All groups share one centre, and each spreads out both ways along 13 directions, with some noise.
Some rows, each with its group after it:
[ 35 -15  -9   3  38   1 -34   8  -4  -1 -21  30   6  -4 -29  33   4   6
  17]
D
[ 18 -40  -2  18 -20 -43  -6 -19  36  10   6 -18   4   4  16  22 -33   2
 -30]
H
[-34  42   9   4 -25 -38 -29   0 -23   0  -1  13  11   6   1 -15  10  -1
  -5]
B
[ 24 -46  22  -8  26  -1 -10  -8 -22  12  21  -3  -4  -4   9  16   4  12
  22]
F
[ 25  20 -22   6  42  -8 -28   9   2  -7 -21 -12   8   1   3   7  25   6
  16]
F
[ -6 -20  -7   9  27  -2  13   2  13 -16  -5  -7   1 -46  17 -31   0   6
 -21]
D
[-14  14  -2  -7   2   3 -29   2  18 -20 -18  34   0 -34 -28   8 -32  13
 -20]
W
[-22  -6 -17  18   6  13  26  12   5 -51  10  42 -26   2  37  14 -11  12
  -7]
H
[-11  -8 -16   0   2  12  -8  19  -9  14   7 -29 -11 -23 -14 -12  33  25
  -6]
Y
[ -9  18 -19  18  18 -35   1  -6  45 -18  -7  -2  36   2  11  28   7  21
 -29]
F
[ 16  -2 -40  25  14   4 -12   6  -6  10 -20  -2 -37  -3 -11  47 -14 -19
 -29]
B
[ -7  18   5   2  27 -37  -4 -10 -46  -4 -11  -5   1  21   6  22   1 -16
   5]
Y
[ 34 -21   4  -4  30 -10 -13 -10  13  12  -3  -7  21  -4   4 -20  18  -4
  17]
W
[-11   2  16  11 -15   2 -11  -6  -5   7  -1   5  -8   2  -8  35 -14   1
 -11]
B
[ 10  -8 -10   7 -25 -21 -16   7   2   5  -4  22   1  33 -24  21   8   0
   1]
D
[ 14  -9  17 -20  34   3  -2 -20 -11   8  29   6 -11  32  -6 -12  27  25
  19]
H
[ -4   2 -34  15  13 -16  -1  10  25 -31  -7 -13   9  11  17  36  -9   5
  -2]
H
[-29 -25 -11 -38 -25  -7  -6   7 -16  13  13 -24  13 -19 -36   0 -26 -20
  -2]
H
[  1 -30  32   0 -41  -9  23   1 -22  19  15  12  -5   5 -12  -2  21  26
 -24]
W
[-27  10 -15   7   2   9 -11  15  34 -31 -12  15   5  -3 -24  -7  -7   9
   8]
B
[  3  -4 -42  11 -18  19  -5  19  40 -10   3  14 -23   5 -11   1  11  23
 -24]
F
[-37   2  26  -8 -16 -12  -8 -28   0  20  37  12 -19 -17  -3 -14 -12  21
 -41]
D
[-12  -3  24   4 -20 -32 -36  -9  10  33   8   0  30 -33 -12   2   6  17
 -22]
F
[-19 -37  22  -1 -47  -6  -2  -5   3  13  24   0  -7 -16   7  -8 -24  -1
 -10]
W
[ -2 -25 -32   6   7 -27  17  11 -34 -23 -12  17 -35  10   8 -41 -17 -36
   3]
H
[-36   8  13   4  -3  20  -8   7  34 -26  11  -9  14 -24  15   9  -7  32
   9]
B
[-56   3  11 -12 -10 -16  -1  -5   0 -12  34   4  -8   7  -9 -25   6  39
  -3]
Y
[ 16  21  -3 -17  35 -21 -16 -29 -15  -1   1   9  -4  31  -6  39 -18  -8
  -6]
D
[  1  28   5 -12  26 -22 -34 -27   8  14  -5 -10   4 -22 -11  15 -22   9
 -31]
Y
[  6   6   9  13 -15  -6   9  -3   2 -22 -10  53 -21  33  -6 -28   0  -1
  -6]
B
[-26  30 -25   2 -10 -23 -34  14   5 -10 -13   4  16   4 -26  27  -5   0
  -3]
W
[ 31  38   3 -12  29  -3  12 -23   6 -13 -18 -17   4  29  16 -12   0 -17
  -2]
W
[-24 -13 -45 -16  21  -6   7  -2 -26   2  20 -10 -41  -5  -1 -14 -22 -23
 -14]
B
[-44  13 -13  12   8 -22 -34  11 -36  16  12 -11 -21 -25  -9  11  20  26
 -13]
Y
[ -4 -18 -18  13 -45 -40  23   9  14   8  -2  -1   1  -8  -3 -19  10  24
 -67]
W
[  2 -21 -42  35 -12  -4   4  25  34 -22  -2  24 -23 -16  24 -10   8  14
 -25]
H
[ 45 -16  -6  25  18 -14  12   5  -1   6 -16   9  -3  -1  11 -12  41  17
 -19]
W
[ -2 -13 -18 -40   0  16   8  -6   3   1  -4 -44  -6 -18 -37   5 -41 -13
 -25]
Y
[ 18  -7 -15  11 -20   3  15  20  22 -17 -34 -23  12  -7  -3 -11   2 -10
  -8]
Y
[ 51  -5  19  21  18  -8  -8 -25 -18  20  -5  11 -21  21  29  -5   8 -26
   2]
W
[-16  23  36  28 -38  -1   4   6   9 -23  -7  14   9  21  22  -2  19  22
   6]
Y
[-25 -21 -24  -2  22   0   1   7  25 -23   1  26  -4 -12 -39  -9   3  18
 -22]
D
[-10   4 -32   3 -27 -32  -3  -2   0  15  21  16 -22  34  -8 -12  10   2
 -34]
F
[-36 -30   2 -12 -21 -20   3  -5  -5 -10  34  20  -9   9   0   7 -31   2
  -5]
Y
[ 11   2  29   5 -14  32 -35   6  25  19  -3  -5   3 -32 -19  14  10  36
  -2]
H
[-16  33 -17  13  -8 -30   3  12  -2 -19 -20  -6  20  -4  23 -28  19 -14
  -5]
H
[ -9 -28 -29  -3 -40  19  11  25  47 -18   2 -14   4 -11 -14  10 -13  18
 -18]
W
[ -3  18  24  27 -20  10  12   8  -2 -40 -28  25 -12  10  22  -5 -11  -4
   7]
H
[  8  11  13 -22   8  14 -25 -11   5   1 -16 -10   2 -23 -26   1 -30  -8
  -3]
H
[  0 -18 -11  -1 -42  -8   3   2 -12  32  14  -8 -22  -3  -4 -25   8  -7
 -30]
W
[ 41  25 -34 -16 -11  -9 -12  22   3 -11 -24 -15  16 -10  24 -17  20  -3
 -14]
B
[-12  24  24   2 -12  -2 -24   2 -14  -3 -24  19   5 -14 -25  -7   0   3
  -1]
Y
[-27  -8  -9  -8 -24  26  29  12  30 -13  20  11  -2   8 -20   7   8  30
 -25]
F
[-19   4  -1   5  -5  -3   0  -1 -29  -3  19  32 -40  20   3  -2   4   4
  -6]
B
[ -5  27   5  -1  -8  27 -24  -3 -19   6  12  32 -36 -38  37 -17 -15 -17
 -10]
Y
[ -5  -5   7 -22 -12 -33   6  -6  20  -4  -1 -34  53  11  -6 -27   0  -9
   9]
W
[ 36  29  53  31 -10  11   2  -9  19 -15 -41  -1   8   1  27 -33  13  11
   6]
H
[ 10  60 -27 -12  35  11 -32   6  -1 -13 -20   5  10 -10  14 -18  15 -24
  19]
Y
[  7  13 -10 -26   1   3 -18  13  -6  -8  -4 -24  22   4   8   1  -6 -10
  38]
D
[ 13   5  10  -2  31  27  20  -4 -26  -7   4  16 -20  15   1  23  21  12
   1]
F
[ -9  -3   0 -37   6 -23 -36  -6 -12  11  26 -24  29 -23  17  -4 -22  -4
  36]
D
[ 14  14  21   2   0 -28 -26 -26 -16  30   7 -17  -3  -7  21  19 -13  -6
 -22]
F
[  1   1 -40  12  34 -36 -18  11 -13  -7 -14   5   1 -17  11 -11   5 -18
  -2]
Y
[ -4  27   2   9 -23 -16 -37  -7  28  -2 -23 -22   9 -11  -5  21 -39  -4
 -17]
H
[  6 -16 -22  17  20 -16  23   5  -7 -22 -14  26 -10  -2   9  -8   2  -9
 -15]
F
[  5  68  21 -11   1   4 -32 -17  -9  16 -11 -13  23 -14  22 -14  13 -13
   1]
Y
[  8 -27  -3  11  12 -17  43   5 -23 -24 -10 -21   8   8  37   3  -1 -22
   8]
F
[ -6   9 -38  -6  26 -43 -33  -3  15  -8  11  47  -8  -6  -6 -44   5  15
 -18]
B
[-42   6 -30   5  42 -31  -6  18  -7 -19  -3 -10  17 -16  -9 -26  40   9
   4]
D
[-15 -15  11 -24 -11 -18  -8  -8  17  16  19 -17  24 -37  -5 -61   3   8
  -8]
D
[-13 -25  28  -8 -12   7  39   3 -26 -16   1 -17  11  18   2  -9  -3 -17
  27]
B
[-16  13   9  20 -10  47  13  25   4 -33  -8 -18 -12 -24  38   7  10  21
  13]
B
[-26  -2 -31  10  23  17  17 -18  15  11  42  -8 -61  19   8  -9   2  15
 -25]
B
[  1  32  -4 -10  15 -22  12 -26 -15   8  18  -6 -12  41  13   3  12   1
 -22]
F
[ -4  -8  -4 -16  10 -17  -2 -16   5   6  20 -29   0  17   3   4 -14   4
  -1]
H
[  0  46  -9 -26  30   1 -34 -17  20   1   9   2  19 -23  18 -24   0  -2
   1]
Y
[-43  -3  21  47   1 -15  -3   9 -12 -25  -6  29  -7 -23  17  22  10  21
 -17]
D
[  2  18  36 -28   4  -5 -28 -14 -10   7   8   5  19 -19   7 -33  -4   6
  27]
D
[ 24 -18  -6  12 -28  -4  -1   1  21   7  -3 -17  -8  -5  20 -11  -6  -2
 -18]
F
[-23  -5 -36 -13 -14 -36 -15  16  -6   2   1  24   3  -1 -46 -23   8   2
 -16]
W
[ 10 -35 -15   9  22  14 -17  24   0  17   6  11   0 -35 -21   9  37  28
   0]
F
[ 12 -30  -8   4  32 -24   8   2  18 -30 -14  26  15 -15   8 -38  -4  -1
   7]
W
[ 10  10  -9 -30   8 -17  -9 -23  11  -8  10  14  -1  38 -20  14 -32  -8
  -5]
D
[-24  -7  12  11   6  -7 -20   9 -13  -2  21  -1   6  -1  23  -7  26  13
  35]
W
[ -4   4  -4  -2  19  11  21 -18 -12   7   2 -39 -22  -7  13  -3 -20 -24
 -17]
B
[-22  14   3  -4   6  -7 -10  -7 -10 -17  10  31 -14  31 -18  31  -8  11
  -2]
D
[ 20 -18 -21 -27  25 -10   1   0  16   8   9 -24  23  -1 -11 -41  26   7
  12]
D
[-16   0 -27  -5  20  24 -10   8  19 -18  16   6 -28 -36  16 -17  -7  25
 -11]
B
[ 31 -30  12   4 -28   9  22 -10  -3  -2  -8  -1 -22   5  11   4 -32 -21
 -22]
F
[-20  13  -2 -31  -5  -4   0 -23  -3  11  33   6 -25   2  -1 -40 -16   4
 -25]
H

New rows, each followed by its group:
[ 19   0   4  29 -20 -31 -21  -5   9  15 -14 -11  -4  10   8   7  -1   0
 -17]
H
[-54 -29  13   9 -16 -23   7  16 -38  -8   6 -22  -3 -24  -7   4  -6  11
   3]
Y
[ 37 -12  18  -3 -27  22  -2   9  22 -28 -19  35   4  15   6 -12 -23   0
  31]
D
[ 24  21 -13 -35 -11  -5   7  -1 -43 -12 -10   7 -17  21   7 -12 -15 -31
 -10]
B
[ 16  -6  -9   1  17 -17   1   0 -10 -10 -10 -15  -6  36  -2   2   1  -8
  20]
H
[ 14   7  -6  33  -3 -13 -32  10  17  -3 -21   5  -7  10  -3  15   8  15
   3]
H
[ -9  13 -15   1 -12   4   7   5  13 -28   0   9 -24  36   0  -3 -11   4
   2]
H
[-25  -8  21  -9 -42   8 -41  10  -6   9  14   6  -5 -23 -16  -7 -11  10
  12]
F
[-25  15  29 -14   2  -9 -17 -25  -1  15  15  10  -2 -17 -21  -4  -7  16
 -31]
D
[ -7  -2 -16  18 -23 -44 -21   2 -12  -1   9   9 -13  39  11  19  -2  -7
  -1]
F
[ -2 -20   0  -7   1 -61  20 -16 -14  24  27  -4  11   7   4 -28  26  25
 -37]
W
[  5   4  -2 -17  16  35  36   4 -28 -37  -7  20 -23  18   7   7 -10 -15
  10]
H
[ -7  14  25   4 -18 -10 -49  -8 -11  14  -2  20  -9 -23  -6  17 -21   5
  -6]
F
[ -5 -21  15   7 -32  24 -32  22  -2   8  -4  -6 -22   4 -36  -4   3  19
  31]
H
[-22 -14   7 -26 -26 -17 -23  -4   3 -14  27  53   0  16 -23  13 -24  22
  -1]
B
[  0  10 -46 -25 -19 -12   8  11  14 -21   6  18 -11  37 -12 -43   9  -3
 -10]
B
[ 10  29 -22 -23  44   1 -40 -14   3 -10   6  34 -29 -12   4 -13 -26   5
  -3]
D
[-26 -28 -11   8 -14   5  12  43 -16 -21 -10   3  -1 -14 -21 -55  39  13
  24]
Y
[ 11 -20  10  11   1  -2  31   7 -22 -18  -1  -5  -6  39  18 -20  30   4
  30]
H
[-21  28  49  -7 -33  31 -37 -17   5   4  10  15  -9 -15   3 -13 -24  -5
  13]
W
[ 11  18  -4 -14  -6  29   4   1   4  -6 -11  13  -8 -13 -10  -4  -7  -6
 -24]
H
[ -8  29 -12  13  -9  -7  30   1  26  -4  -3   0  17  18  -1  16  31  20
 -43]
F
[ 20   8  13  19  25  -7 -30 -24   5   3   9  44 -29  15  18   7  -2   7
  -6]
W
[-25   8 -43  12   7   8 -23  23  -4 -23  10   3 -23  25   9  50  -7  -6
  20]
W
[ 14 -16   9  -8 -26  -5   3  -7 -19  35  14 -10 -12   6  -6 -15  12  -7
 -13]
W
[-18  28   0 -23   3  22 -29   9  11 -11  13  21  21  -7  -3  -5  10   5
  32]
Y
[ 25   7   6  19   3 -16   2   1  -3 -26 -27   3   7  -2  43  -1 -20 -19
  12]
D
[  8  -7  -9   6   1   9  16  -7   7  10  -1   5 -29  12 -18 -37   3 -12
 -17]
B
[-19  16 -42  26  19 -29 -32  32 -30 -19 -13  24 -13   0  16  18  15  -6
  22]
D
[  2  22  -6  19  21  11   3   0   9 -31  -2  28 -21   7  31  17   3  16
 -12]
H
[ 19  16  -2   1   0  -6 -29  14 -32 -13 -34  20   1 -32   5  17 -14 -18
  -6]
B
[ 15 -13 -26  -4 -20 -15  20  -8  10   7  -3  -6  -4 -16  13   5 -28 -28
 -54]
H
[-25  -5  14  -9 -31   8 -52   1   8  11  32  10 -18 -17  -6   0 -12  33
   8]
F
[ -9 -10 -15  26  -2  17   4  19  13 -33  -7  23 -11 -21  25  35  -7  12
 -10]
H
[-21  -2  -5  23  18 -38   6  -9   0 -17  13  -2 -20   3  35  -3   1  25
 -25]
Y
[-11   7   4  15 -25 -29 -19  11 -31  32  -2 -12  13  13 -20   9  37  -5
   3]
B
[ -2 -10  15 -23 -30   5  -6 -19  33   2  12  -2   6  13 -31  37 -41  14
 -24]
Y
[ 11  -7  19  22  -3   2  -2  12 -15  -3 -33  16 -15 -25 -15 -30  14  11
 -13]
Y
[ 48  18 -15  -6  30 -27 -46  -9   2  18  -4  21   3  20   2   4  12   5
  11]
D
[-16  16  11 -12  55   4   3 -25  23 -32   4  20  -2  -7  -7  -5 -13  21
 -19]
D
[ -3 -22   8  -2  15  18 -10  20  -4   6  15   3   7 -22 -14  18  39  50
   9]
W
[ -6 -45 -16 -12  10   4  16  16   7 -13 -13 -36   4 -42 -22 -17 -16   3
  -8]
Y
[-26  -1 -13  -8  14 -24  -6   2 -23  13   2 -54  -1 -40   0 -18  -1   3
 -22]
Y
[ -5 -13  -2   3  19  12 -16  -8  -2   3  35  28 -45   3   7  12   5  38
  -6]
H
[ -6 -17   1   6  -2 -28 -13 -17  12  18  12  11 -30  -9 -28 -16  -4  39
 -52]
Y
[ -7 -23 -19   4 -30 -34   0   2  26 -15   6 -12   5   6  21 -24 -23 -12
 -10]
F
[-10 -28   3  17 -11   9   0   7  29  -8  28  19 -12 -31  38 -26  10  32
  -7]
Y
[ 15  -5   4  -9  25   7 -16  19   0  -4 -24  -4  28  -5 -43 -10  41  21
  28]
Y
[ 22  -2 -28 -29 -10   2 -24  18  -7   0   5   0   8  21  -9  -5  -1  -9
  45]
D
[ 11  16  43  13  21   8  -4 -15 -17  -9 -18   8  -1 -18  19  19  -9   3
  -5]
D
[ 20  -5  22 -14  -9   0 -21  -6 -23  20  -1   2   4 -22  -3  12  -2   3
  -9]
B
[-20 -29 -19  -2  18 -29   8   7   9 -30  10 -12  25  12  19  10 -11  -9
  29]
W
[  4  -7   2 -31 -25  12 -14   0  -6  27  -2  -3   6 -26 -43 -20  -5 -11
 -17]
H
[ 24 -10  14   8  10 -21 -13  -8  18 -13  -2  43   9  18   2   7   7  23
  -2]
B
[-23   1 -35 -22   5 -17 -34   7   4   2  -6  -6   3 -32 -37  11 -33 -11
 -15]
Y
[ -7  33 -38  -2   6 -34 -24   8 -13 -11   7 -18   1  13  48  -2  -3 -10
  24]
D
[-17  18  10 -22  19 -18   6 -33   3  -3   0 -12   6  -7 -13  -9 -26 -12
 -37]
D
[ 20 -16  -1   1  -6  17  -7  13  42  -3 -17  17  14 -30 -30  -6  13  38
 -24]
W
[  8 -10 -18  15  30   3  33   9   3  -3   1  -9  10   1  10  26  39  20
 -19]
F
[ -4  22  15  31 -54  -1 -32   6  53   4 -10  -5   2   2  -2 -27  12  35
 -12]
H
[-12   4  13  38 -13   6   1  25  -2 -29 -15  25  -5   8  13  -2  33  29
  16]
Y
[ 19  18  -3  -4  19 -28 -27  -4  -1 -10 -27  20  19 -12   0 -30  -9 -19
  10]
D
[ -3  10   6  -2 -11 -45  -7 -17   5 -11 -12  12  11 -19  27 -52 -35 -24
 -13]
D
[ 24  -3  -7   2  46  -2   4   8  -3 -14 -30   6  18  19 -37  10  37   3
   7]
D
[  5  -7   7 -17 -25  34 -29  10 -10  34  12  -8  -8  -2 -40   4  16   1
  13]
W
[  7  38  31 -17  -5  34  17 -21 -13   4  -3  -1 -10 -32  25 -21  -7  -7
 -34]
H
[-11 -17 -16  -5 -21  -3  12  15  -8 -18  -1  12  -3   5  -3 -19 -10 -20
   9]
Y
[-32   9 -12 -16  -9  12 -43  14  -9  22  23  10  -7 -43 -15 -19  13  12
   1]
Y
[-10  -7  25  -8  10  -3  -6   2 -33   4   7   2  11 -25  14 -26  19   1
  23]
Y
[  1 -10 -12 -38  -2   7  -6   7  23  -5   1 -27  27 -20 -19 -27 -10  -2
  15]
D
[ 15  25  23   7  11 -21 -39 -14  -3  16  12   8   9  -2  20  45  14  33
 -12]
B
[  1   7   1   9 -21  -4 -16  -1  54  -8  -3 -24  22  -3   5  16  -7  24
 -12]
H
[  1  41 -28   2 -23  -9  -2  -2  -1   1  -3 -12  -9  16  23  -8  -2 -28
 -20]
Y
[-16 -28  10 -26  -1  -4  -8  -4  18 -16   0 -11  12 -30 -20 -45 -38  -5
  16]
H
[-57  29 -11  13 -14  -2  -6   5 -26   8  -6 -12 -28 -27  -8 -44 -10 -28
 -13]
B
[ 28  -7 -48  -8  12   4   1  19 -22  -8 -15 -17 -23 -34  29 -10  -8 -23
 -21]
B
